The rows are grouped in 4 ways, from coarse to fine. Each group lies inside one group of the grouping before and may be the whole of it. The rows also spread widely along 13 directions, which tell nothing about the answers.
(in the rows, 128 means zero)
Some rows, each with its group in each grouping after it:
[152 148 137  82 142 128 146 174 142 161 106 137 151 166 112 102 145  70
 140 153 155  93 101  78 145 149 131 168 127 126  97  72 152 179 131  82
 117 133 142 100 119  86 134 126 146 166 152 140] | gigo k_189 k_976 k_744
[124 138 112 183 153  98 133 137 138 154 166 116 126 121 140 114 107  58
 133 121  91 102 133 118 159 185 138 146  49  59 151 148  93  90 177 118
 114  70  97 142 144 186 194 179 104 133 150 105] | gigo k_164 k_172 k_602
[103 115 126 137 128 162 162 151 123 123 149 181 123 118 148 158 186 124
 169 134  98 102 165 116 126  54 147 118 132 144 153 143 149 173 111  99
  95 158 122 172  94 195  90 156 150  78 111 153] | nako k_414 k_391 k_380
[160 144 123 175 155 140 131 144 125  31 196 147 157 145  84  79 139  94
  41  82 113 131 106 169 154 145 184 106 105 149  94 124 127 138 120 155
  73 180 109 114  82 125  52 114 137 123  78  70] | gigo k_350 k_811 k_85
[ 93 152 111 163 132 124 156  93 179 142 166 136 130 106 118 140 176 148
 130 126 128 114 121 164 122 145 176 102  52 225 119  89 135 138 132 136
 102 178 197 127  55 121 121 143 105 135  62 162] | nako k_414 k_69 k_600
[150 100 109 139 151 121 131  90 110 113 149 112 154 144 106 116 119 122
 124 110 114 174 111 138 122 169 137 129 121  85 134 180 124  80 126 109
 136 162 119 102 208 110 142 100  96 150 129  85] | gigo k_37 k_939 k_379
[145 158 102 105  90 154 117 102 145 141 135 129 144 128 112 128 154 136
 154 152 184 146 115 143 112 174 126 161 115 164 136 129 155 134 134 113
 135 152 157 104 121  68 135 109 113 153  77 147] | gigo k_189 k_976 k_259
[133 169 122 126 129 128 142 126 161 117 130 111 143 110  98 119 124 152
  85 126 172 105 144 135 124 158 134 118 141 180  88  80 186 149 151 165
 141 184 171  75 149  90 111 112 148 222 129 162] | nako k_633 k_967 k_166
[146 101  87  96 115 131 168 124 137 168 107  92 145 193  51 147 148  85
 167 165 147 178 124 126  99 123 175 118 138 109  77 111 134 110  83  62
 130 199 168 111 151  40  84 122 101 146 109 131] | gigo k_164 k_924 k_586
[141 135 142 128 133 169 126 170  96  89 131 149 137 103 124 108 110  89
 135  95 122  92 152  99 146  94 114 136 156  44 159 160 169 155 152  90
 104 115  86 138 181 186 125 133 166 137 160 113] | nako k_633 k_964 k_959
[175 141 145 119 124 117 148 175 153 160  98 136 101 210 107 144  95  36
 159 150 150 136 116 128 177 185 140 177 119  60 100  97  97 148 121 122
 151  90  69 133 104 120 136 175 137 164 146 145] | nako k_414 k_69 k_211
[167 129 120  81 129 181 116 136 106  93 115 143 140 174  61 124 125 129
 132 152 174 168 156 128  97 130 113 158 186  72 130 176 178 163 117 102
 115 184 132  89 201  89  77 109 157 160 119 115] | gigo k_37 k_277 k_316
[130 141 172 141 182 147 166 195 118  72 124 146 135 163  89  65 126  69
  91  96  83  74 112 127 183  93 163 106 103  86  93  98 146 199 123  90
  57 145 142 124 104 154  86 146 163 130 142  85] | gigo k_164 k_478 k_511
[149 162  97 132  95 145 124 172 124 119 151 140 121 133 123 152 141 103
 105 156 150 124 188 108 103 124 152 138 172 103 118 123 169 128 146 138
 136 138  83 117 118 141  70 135 156 151 139 152] | nako k_414 k_819 k_829
[ 98 179 127 188  92 124 163 129 160  99 145 114  96 132 135 136 118 160
  74 159 134 129 189 182 137 134 136 102  97 141 111 117 151 107 153 208
 145 138 122 120 122 159  98 158 148 185 126 164] | nako k_633 k_964 k_88
[107 130 144 108 130 180 155 100 121 118 100 131 139  85 135 133 138 188
 169 108 132  99 140 131 134  83  97 115 151 141 147 142 194 161 126  96
 147 170 174 116 201 136 155 115 147 157 124 149] | gigo k_37 k_939 k_208
[138 178 173 128  84 177 176 189 110  66  88 133 109 169 101  87 106  81
 106 122 130  98 125 167 175  79 160 107 145  70  98  94 161 173 112 101
 113 139 111 133  95 121  63 124 166 147 134 115] | nako k_414 k_69 k_211
[ 99 159 120 146 132 135 163 144 156 150 139 134 110 158 112 125 147  96
 136 172 120 106 153 134 129 132 145 134  61 113 128 115 127 144 141 110
  97 127 151 137  97 146 123 176 131 132 116 141] | gigo k_37 k_277 k_316
[138 106 106 126 187 132 111 101 127 124 170 153 173  81 120 126 170 147
 137  87 122 123 122 109 115 140 139 131 127 176 145 154 163 144 136 111
  99 183 161 103 156 130 134 106 122 130  99 117] | gigo k_164 k_924 k_586
[159 159 155 116 107 154 166 194 138 119  83 131 103 193 107 122 104  63
 124 146 139 108 130 130 180 119 143 135 154  75  75  75 143 163 104 121
 147 117  86 123 100 117  87 163 171 163 146 132] | gigo k_350 k_811 k_85
[163 142 165 123 130 121 137 140 148 110 139 181 138 138 178 124 151 100
 148 121 155 104 100 135 199 172 108 185 124 188 144 115 115 189 135 170
 137 117  81 140  98 147 157 132 149 144 117 154] | nako k_633 k_967 k_166
[100 126  70 143 139 166 126 132 151 160 149 150  95  91 114 207 166 164
 149 138 112 130 216 100  72  85 163  88 158 129 131 143 193 119 118 120
 129 163 140 123 110 177  64 184 156 115  90 167] | gigo k_350 k_811 k_85
[107 117 102 138 141 167 150 118 147 140 144 121 128 139  41 147 138 115
 178 140 141 133 161 132  99 110 134 126  84  88 142 159 134 154 126  76
  82 169 188 148 174 137 127 164 113 132 101 149] | nako k_414 k_819 k_829
[108 152 111 152  82 143 172 120 145 157 135 103 141  78 156 139 142  98
 169 125 129  75 131 138 162 112 137 121  93 169 128  89 136 107 141 105
 155 120 137 160 122 132 177 143 111 135 118 167] | gigo k_164 k_924 k_586
[112 124  64 136 157 109 122  94 128 169 168 101 169  88  98 126 163 132
 129 129 123 140 143 100  68 149 159 118 100 135 139 149 157  85 156  89
 107 176 184  91 176 104 135 105  93 149 117 119] | gigo k_164 k_924 k_586
[123  75  83 151 199 110 126  94 148 153 200 165 158  82 138 180 195 162
 144 102  97 136 154  85  87 131 155 116 127 201 143 153 142 124 129 129
 111 195 146 126 138 177 121 131 113 113 108 149] | nako k_414 k_819 k_829
[101 141 154 158  72 132 174  93 125 134  95 126  99 107 215 148 137 167
 177 143 104 124 143 173 180 112 102 121 120 141 156 146 138  96 127 156
 197 103 102 150 148 173 177 141 123 138 139 150] | gigo k_164 k_172 k_602
[162 124 109 150 177  87 122 128 148 128 168 116 164  77 141 137 105 123
  76  84 132  99 139  86 138 186 126 128 165 163  96  99 160 104 169 178
 169 155 102  81 193 146 154 113 139 216 178 145] | nako k_633 k_967 k_166
[150 182 146 145  93 176 116 119 154  93 104 120  95 108 103 132  82 143
 125  94 171 118 135 202 178 176 125 123 131 117 111 122 168 132 140 167
 163 113 125 102 125 109 137 156 143 195  81 142] | gigo k_164 k_924 k_586
[120 143  86 141 124 151 110  97 163 149 161 128 125 112  71 162 137 145
 156 139 172 147 162 152  91 171 132 143  95 133 147 158 145 133 150 133
 114 159 169 118 147 123 138 156 112 160  72 168] | nako k_414 k_391 k_380
[133 191 112 181 102 142 127 128 156  88 167 128  94 131 118 127 114 124
  61 127 136 130 154 192 140 183 172 106  90 133 103 117 142  92 149 185
 134 124 101 106  60 132  89 165 133 158  79 123] | gigo k_37 k_277 k_316
[126 120 132 144 192 144 146 161 135 116 157 152 140 135 102 113 138  79
 126 107  93  85 132 102 150 122 146 131  86  97 126 132 131 171 137  90
  74 134 134 141 134 173 132 168 143 119 132 115] | gigo k_37 k_939 k_379
[154 119 125 144  82 127 186 154 118 108 159 130 156 212 138 111 148  23
 156 188 126 139 118 146 182 131 123 189  84 107 137 145  53 131 113 113
 119 117  59 192 138 127 142 139 109  91 133 126] | gigo k_37 k_939 k_379

New rows. What belongs after each?
[117 168 136 192  83 131 172 140 142  78 164 132 122 149 162 115 135 104
  97 166 119 116 160 181 181 122 116 145  83 150 136 131 103 124 138 197
 134 118  79 166 114 175 123 152 140 128 122 142] | gigo k_350 k_811 k_85
[139 109 137 122  95 138 191 125 153 134 131 147 146 157 140 145 175  84
 187 138 145 115  95 146 180 112 144 141 109 210 115  90  99 166  88 108
 133 165 122 179  84 107 131 133 116 108  93 167] | nako k_633 k_967 k_166
[171  68  67 168 168 137 115 134 159 152 198 138 128 113  78 216 107  63
 164  84 121 139 170 101 122 167 156 134 133  97 125 155 106  98 126 124
 139 136  68 164 155 183 140 200 115 116 106 161] | nako k_414 k_69 k_211
[123 147 139 128 117 116 151 113 129 152 110 112 132 175  98  90 126  79
 168 148 136 148  84 147 142 170 141 153  56  65 149 138  96 122 136  73
 106 119 155 122 139  98 162 117  91 145 124 101] | nako k_414 k_69 k_600
[151 141 181 131 147 126 132 136 142  89 131 189 132 127 191 120 146 146
 131 116 140 107 120 141 193 151  86 171 135 181 147 128 143 194 140 191
 137 126  83 128 121 174 149 132 168 158 130 154] | nako k_633 k_964 k_959
[108 157 144 111 104 156 168 191 105 117  97 136 121 146 134 111 136 102
 130 171 124  95 183  94 124  53 116 130 160  56 135 125 184 170 138  95
 110 133 114 130 164 167  85 135 182 150 187 142] | nako k_633 k_964 k_959
[140 147 142 118 139 160 167 165 148 106 132 134 165 139  91 104 137  88
 130 135 154  71 125 119 167 105 108 154 123 166  97  74 149 207 127 121
 108 165 153 136 146 118 130 136 163 162 128 159] | gigo k_350 k_811 k_85
[116 201  94 189  47 115 148 138 134  93 174 110 115 150 137 121 134 120
  55 193 142 153 190 187 110 149 161 126 104 124 122 133 132  76 161 201
 136 137  88 122  99 134  71 126 126 159 120 144] | nako k_414 k_391 k_380
[138  89 156  81 177 100 172 114 122 167  77 137 165 148 156 116 171 142
 171 121 106 129  81  92 147 111 132 128 158 166 101  98 157 154  94  82
 150 187 168  87 168  89 141  80 127 161 163 120] | gigo k_164 k_924 k_586
[108 166 116 134  87 127 153 135 133 161 101 119  85 168 134 129 152 106
 146 166 114 153 133 151 125 143 186 106  94  82 123 123 135  96 119  92
 127 108 133 113  59 110  92 145 114 123  98 109] | gigo k_164 k_478 k_511
[113 182 133 172  96 128 143 103 160 122 129 121  90 104 152 138 122 156
 105 108 128 125 126 188 149 167 168  93  92 156 117 100 149  95 142 169
 162 124 130 108  64 132 124 140 118 170  89 142] | nako k_414 k_69 k_211
[139 204 135 121  78 170 106 141 121 113 110 125 117 102 129  96 103 116
 120 117 170  98 118 143 150 171 122 147 122  84 144 124 177 128 164 113
 142  87 120  96 121 109 149 122 140 173 113 120] | gigo k_189 k_976 k_744
[127 139 169 115 154  78 165 124 138 161  90 135 127 197 151  95 150 122
 144 172 121 148  94 123 149 170 119 166  88 107 128 119 110 149 132 124
 131 129 144  95 143 114 155 107 117 178 173 115] | nako k_414 k_819 k_829
[113 164 129 103 161 127 140 168 144 163 109 124 138 126  98 104 128 106
 122 141 147  82 146  76 109 131 131 136 116  93 114  85 186 176 165  89
  99 137 178  86 153 122 127 135 160 196 165 146] | nako k_633 k_964 k_88
[167 113 125 125 116 158 145 140 122 107 129 109 157 124  90 144  85 101
 149 121 163 123 158 119 145 125  85 161 180  89 128 146 153 142 140 130
 162 156 100 134 250 137 153 122 144 185 168 162] | nako k_414 k_69 k_211
[131 117 127  87 135 134 152 140 134 179  97 135 138 162 124 138 150 113
 189 178 145 127 136  84 124 126  93 174 131 108 137 131 148 163 123  84
 139 138 150 120 180 116 157 136 135 150 157 157] | gigo k_189 k_976 k_259
[134 151 147 142  57 183 155 114 150 107 104 144  75 157 121 169 130 138
 182 136 157 148 139 203 168 129 134 126 122 122 132 140 128 139  99 140
 157 125 110 161  91 130 113 166 129 131  69 162] | nako k_414 k_819 k_829
[126 117 130 174 149  88 163 126 139 107 187 152 148 201 117 100 161  71
 125 172 108 157 119 162 155 163 135 177  31 123 154 169  49 142 136 148
  69 142 109 164 121 158 136 143  99 106 117 113] | nako k_414 k_391 k_380
[106 206 126 111  59 166 126 126 130 156  89 129  91  98 150 134 144 159
 158 149 162 111 151 139 109 129 140 124 135 100 152 120 193 130 154 100
 152 106 151 100 100 118 122 120 138 167 113 149] | nako k_414 k_819 k_829
[121 158 184 148  88 121 189 144 121 125  62 119  95 148 199 116 111 118
 142 134  94 106 118 162 211 107 123 116 132 101 110  98 137 112 117 145
 192  93  84 132 126 151 149 137 142 163 175 128] | gigo k_164 k_924 k_586
[131 140 144 112 133 164 128 134 121 104 113 146 130 156  95 114 130 134
 162 160 154 139 158 142 141 132  80 178 126  84 167 186 150 186 143 124
 100 136 144 120 197 140 140 137 151 151 122 132] | gigo k_164 k_478 k_511
[128 131 136 143 181  98 169 177 131 138 126 120 137 167 110  95 134  62
  99 125  80 101 117 104 153 123 178 111  94  88  82  88 128 135 127  94
  95 138 134 112 109 134 104 146 134 144 166  96] | gigo k_164 k_924 k_586
[160 121 147 113 147 169 116 130 145 120  89 149 100 111 121 174  99 164
 155  93 145 124 156 136 158 143 108 125 197 116 108 134 194 158 121 150
 179 142 114  96 171 147 133 165 168 185 123 157] | gigo k_164 k_172 k_602
[138 112 155 174 145 104 185 141 129  66 148 147 132 175 163 104 160 127
  63 119  70 141 107 164 180 113 170  93 116 177  77 105 118 116  88 174
 132 176  91 128  78 143  66 118 134 121 134  99] | gigo k_189 k_976 k_259
[116 170 152 113  99 110 154 136 116 125  95 164 101 184 182 121 178 165
 119 194 128 170 148 149 118 122 139 146 143 129 145 141 156 147 122 158
 139 147 114  93  92 126  68  99 148 148 135 127] | nako k_414 k_69 k_211
[170  72 114 116 169 146 131 105 171 151 136 165 126 132 110 204 161 133
 186  87 137 150 116 137 152 153 161 121 156 206  91 113 137 149  76 131
 153 182 127 128  93 111 116 166 125 123  59 163] | gigo k_164 k_924 k_586
[118 189 126 101  99 158 117 123 136 140 123 147 132  99 130 115 164 147
 152 142 174 105 130 126 108 145 130 151 117 144 160 122 179 168 160 100
 111 135 172 101 109 106 131 106 135 159  95 145] | nako k_414 k_819 k_829
[149 109 109 150 102 110 183 138 136 123 158 132 148 145 153 153 163  86
 122 127 109 132 120 133 148 111 185 106 145 192  86  80 119 104  96 133
 156 176  85 152  79 120  86 114 118 116 122 148] | nako k_414 k_69 k_211
[102 189 165 125 102 118 180 172 123 151  66 121  99 108 199 120 119 143
 110 143 107  69 156 103 149  87 132 101 170 105 105  62 201 133 151 134
 185 111 115  93 124 157 120 118 174 199 210 155] | nako k_414 k_69 k_211
[181 120  77 112 109 135 137 130 138 126 191 131 199 103 134 149 165  90
 119 133 170 106 134  95 118 146 141 156 176 231  99  82 151 125 134 133
 157 188  98 127 139  87 122  97 130 146 112 169] | gigo k_37 k_277 k_316
[124 169 148  95 116 137 120  95 154 129  95 178 106 133 175 146 189 227
 142 164 169 156 139 168 124 160 120 148 152 227 135 125 194 181 125 185
 154 171 168  70  83  96 101 116 154 171  71 164] | gigo k_164 k_172 k_602
[112 138 130 160 139 128 142 105 155 118 135 143 105  90 158 150 145 181
 104  90 109 125 138 154 136 137 167  71 125 180 106 105 173 110 125 166
 146 160 132 103  81 152  99 141 137 160  99 142] | nako k_633 k_964 k_959
[100 132 121 132  88 149 156 110 125 150 116 115 129 100 148 146 132 141
 186 156 141 119 167 121 124 100  87 139 126 101 170 157 155 118 148 109
 153 128 132 147 204 159 170 132 130 154 151 168] | nako k_633 k_964 k_959
[134 150 169 160 115 101 177 135 150  82 128 139 126 176 164 103 136 135
  80 154 126 136 128 178 184 144 125 133 109 174  99 100 122 143 124 209
 144 152  97 121 109 139 103 125 147 177 141 143] | nako k_633 k_964 k_959
[171 119 175 119 108 138 184 172 112  92  97 159 127 172 165 124 139  79
 133 101 107 117  88 140 199  94 167 115 180 136  86  77 133 155  80 114
 159 147  63 143  75 127  82 111 153 122 143 119] | nako k_414 k_69 k_211
[164 127 105  97  57 145 164 148 122 163  90  98 125 182 102 162 119  75
 176 175 165 159 144 116 119 122 143 143 183  69  97 110 138 100 105  83
 183 143  93 131 166  79 107 121 121 163 152 152] | nako k_414 k_819 k_829
[103 139 130 118 154 166 124 114 141 171  94 142  84 126 105 155 118 149
 189 131 125 126 155 122 115 141 116 131 104  51 162 169 164 140 138  83
 127 109 162 111 158 157 156 184 137 149 116 133] | gigo k_37 k_277 k_316
[188 133 109 146 116 118  99 134 131 116 159 158 120 114 181 172 129 114
 114 110 137 151 152 135 157 190 141 153 184 145 124 141 141  89 135 194
 189 108  22 111 111 148 117 140 141 148 118 137] | gigo k_164 k_924 k_586
[120 181 137 153 106 108 160 146 147 134 114 100 106 155 118 103  98  93
 100 155 139 118 139 146 153 166 135 131  91  78 112 107 129 112 156 149
 142 108 120 109 142 127 136 143 130 198 162 130] | nako k_633 k_967 k_166
[123 115 117 156 168 113 143 132 136 112 183 171 128 182 125 127 175 103
 119 166  98 154 150 136 124 144 148 155  69 129 151 171  97 141 124 140
  76 151 109 143 103 168  98 159 124  90 105 109] | gigo k_37 k_277 k_316
[156 155 175 107 139 185 114 158 130 102  61 145  78 118  99 138  64 138
 144  72 153 103 138 136 174 139 109 119 189  36 119 134 199 171 130 124
 159 107 111  90 170 149 124 159 181 203 144 129] | nako k_633 k_967 k_166
[153 127  85 118 141 129 122 111 156 146 148 129 141 158  82 152 152 129
 128 151 162 170 138 128  97 170 150 141 133 156 102 124 145 128 115 137
 131 185 149  89 130  82  95 128 124 162  85 139] | gigo k_350 k_811 k_85
[152 140 136 122 104 174 142 153 133 122 105 116 123  89 111 150  81 106
 153  94 160  81 152 113 163 119 104 126 184  90 118 111 178 144 141 117
 175 123 102 130 196 145 153 148 160 189 158 165] | nako k_633 k_967 k_166
[123 129 184 141 177 129 153 142 154 140  87 150  92 124 146 135  95 123
 161  92 109  82 123 122 200 146  99 135 111  86 133 123 139 172 137 138
 147  93 119 126 161 193 184 179 156 181 169 143] | nako k_633 k_967 k_166
[173  88 107 122 164  96 126 113 179 187 155 148 149 108 156 194 139 109
 172 105 155 124 119  88 151 202 123 161 146 201 109  91 124 124 132 156
 184 136  93 123 137 133 185 154 124 173 126 190] | nako k_633 k_964 k_88
[156 126 105 100 135 101 140 109 168 193 100 103 133 159 104 154 130 118
 155 149 159 154 113 120 120 199 150 139 136 149  76  83 147 113 123 121
 175 158 158  77 140  58 146 135 111 201 123 153] | gigo k_164 k_172 k_602
[ 98 176  98 174  79 135 157 126 144 111 162 107 121 114 118 117 145 118
  87 134 130 124 146 166 113 126 193  80  81 143 111 101 147  89 141 130
 111 150 145 128  70 118  79 132 116 140  89 130] | nako k_633 k_964 k_88
[171 112 126 144 116 137 147 118 140  90 175 159 155 148 161 145 155 100
 140 123 139 137 112 158 180 159 131 165 126 201 124 129 100 138 112 163
 148 152  66 157 112 131 136 130 123 110  88 146] | gigo k_37 k_939 k_208
[ 95 163 142 141 121 136 140 124 143 128 121 193  73 172 164 143 200 158
 152 175 112 160 152 181 137 124 161 137  75 146 162 164 130 162 109 149
  92 125 136 132  22 154  71 168 138  86  59 127] | gigo k_164 k_924 k_586
[126 147 163 141  97 136 165 155  88  72 126 144 134 171 144  79 133  87
 129 160 119 131 138 146 169  99 103 164 115  57 173 180 113 153 135 122
 101 119  84 155 177 167 119 110 144 123 166  98] | nako k_633 k_967 k_166
[158 127 150 119  58 164 161 135  92  63 123 152 141 146 160 127 146 120
 147 135 148 146 133 158 169  86 113 144 187 134 150 162 140 145  99 135
 153 158  65 157 159 132  94  89 145 118 126 130] | nako k_633 k_967 k_166
[110 168 178 165 128 160 149 150 141  94 101 147  75 130 132 109  99 116
 129  91 108  94 123 174 190 130 141 100  82  65 132 124 144 152 136 130
 113  89 114 137  87 184 127 178 153 148 118 114] | nako k_633 k_964 k_959
[158 178 116 154  82 182 106 110 137  65 176 141 152  66 128 117 123 131
 114  89 181 101 127 175 164 164 115 148 130 187 148 131 155 140 153 170
 140 136 105 132 124 125 143 117 138 147  60 141] | gigo k_350 k_811 k_85
[115 122 123 127 136 156 152 106 153 162  92 114 107 119 104 165 115 157
 177 127 133 129 149 129 131 122 111 113 136 107 119 126 164 127 114 117
 167 146 162 113 182 136 147 160 136 173 124 155] | gigo k_350 k_811 k_85
[169 149 120 109 125 155 117 139 124 101 125 123 154  91 112 122 120 130
  99  83 154 105 124 125 133 142 153 108 196 153  85  91 203 137 139 124
 154 172 129  76 142  91 102 103 153 185 119 127] | gigo k_164 k_172 k_602
[130 123 141 105 168  74 179 152 146 182 109 146 143 163 194 135 173 118
 128 170  98 107 125  73 144 139 134 149 138 176  92  70 143 146 124 134
 162 146 118  98 119 128 137 124 147 166 186 153] | gigo k_37 k_939 k_379
[199 103 134 108 148 142 135 139 130  82 147 134 187 143  95 121 122  97
 123 109 166 123 115 128 166 155 105 168 182 172  91 114 145 173 123 151
 141 189 108 113 199  96 136 109 149 174 132 143] | gigo k_164 k_172 k_602
[161 146 143 111 112 156 126 159 129 132 116 178  95 191 112 131 145  52
 181 125 143 148  91 149 161 160 175 161  99  70 146 138 101 166 105  76
  94  98  91 147  31 121 100 158 124  88  68 104] | nako k_414 k_69 k_211
[157 178 177 130 107 149 138 153 139  89  75 150  70 174 130 132  94 143
 101 114 144 144 125 187 175 158 151 116 160  89  93 107 167 149 115 173
 166 124  94  86  81 120  77 143 166 191 117 126] | nako k_414 k_69 k_211
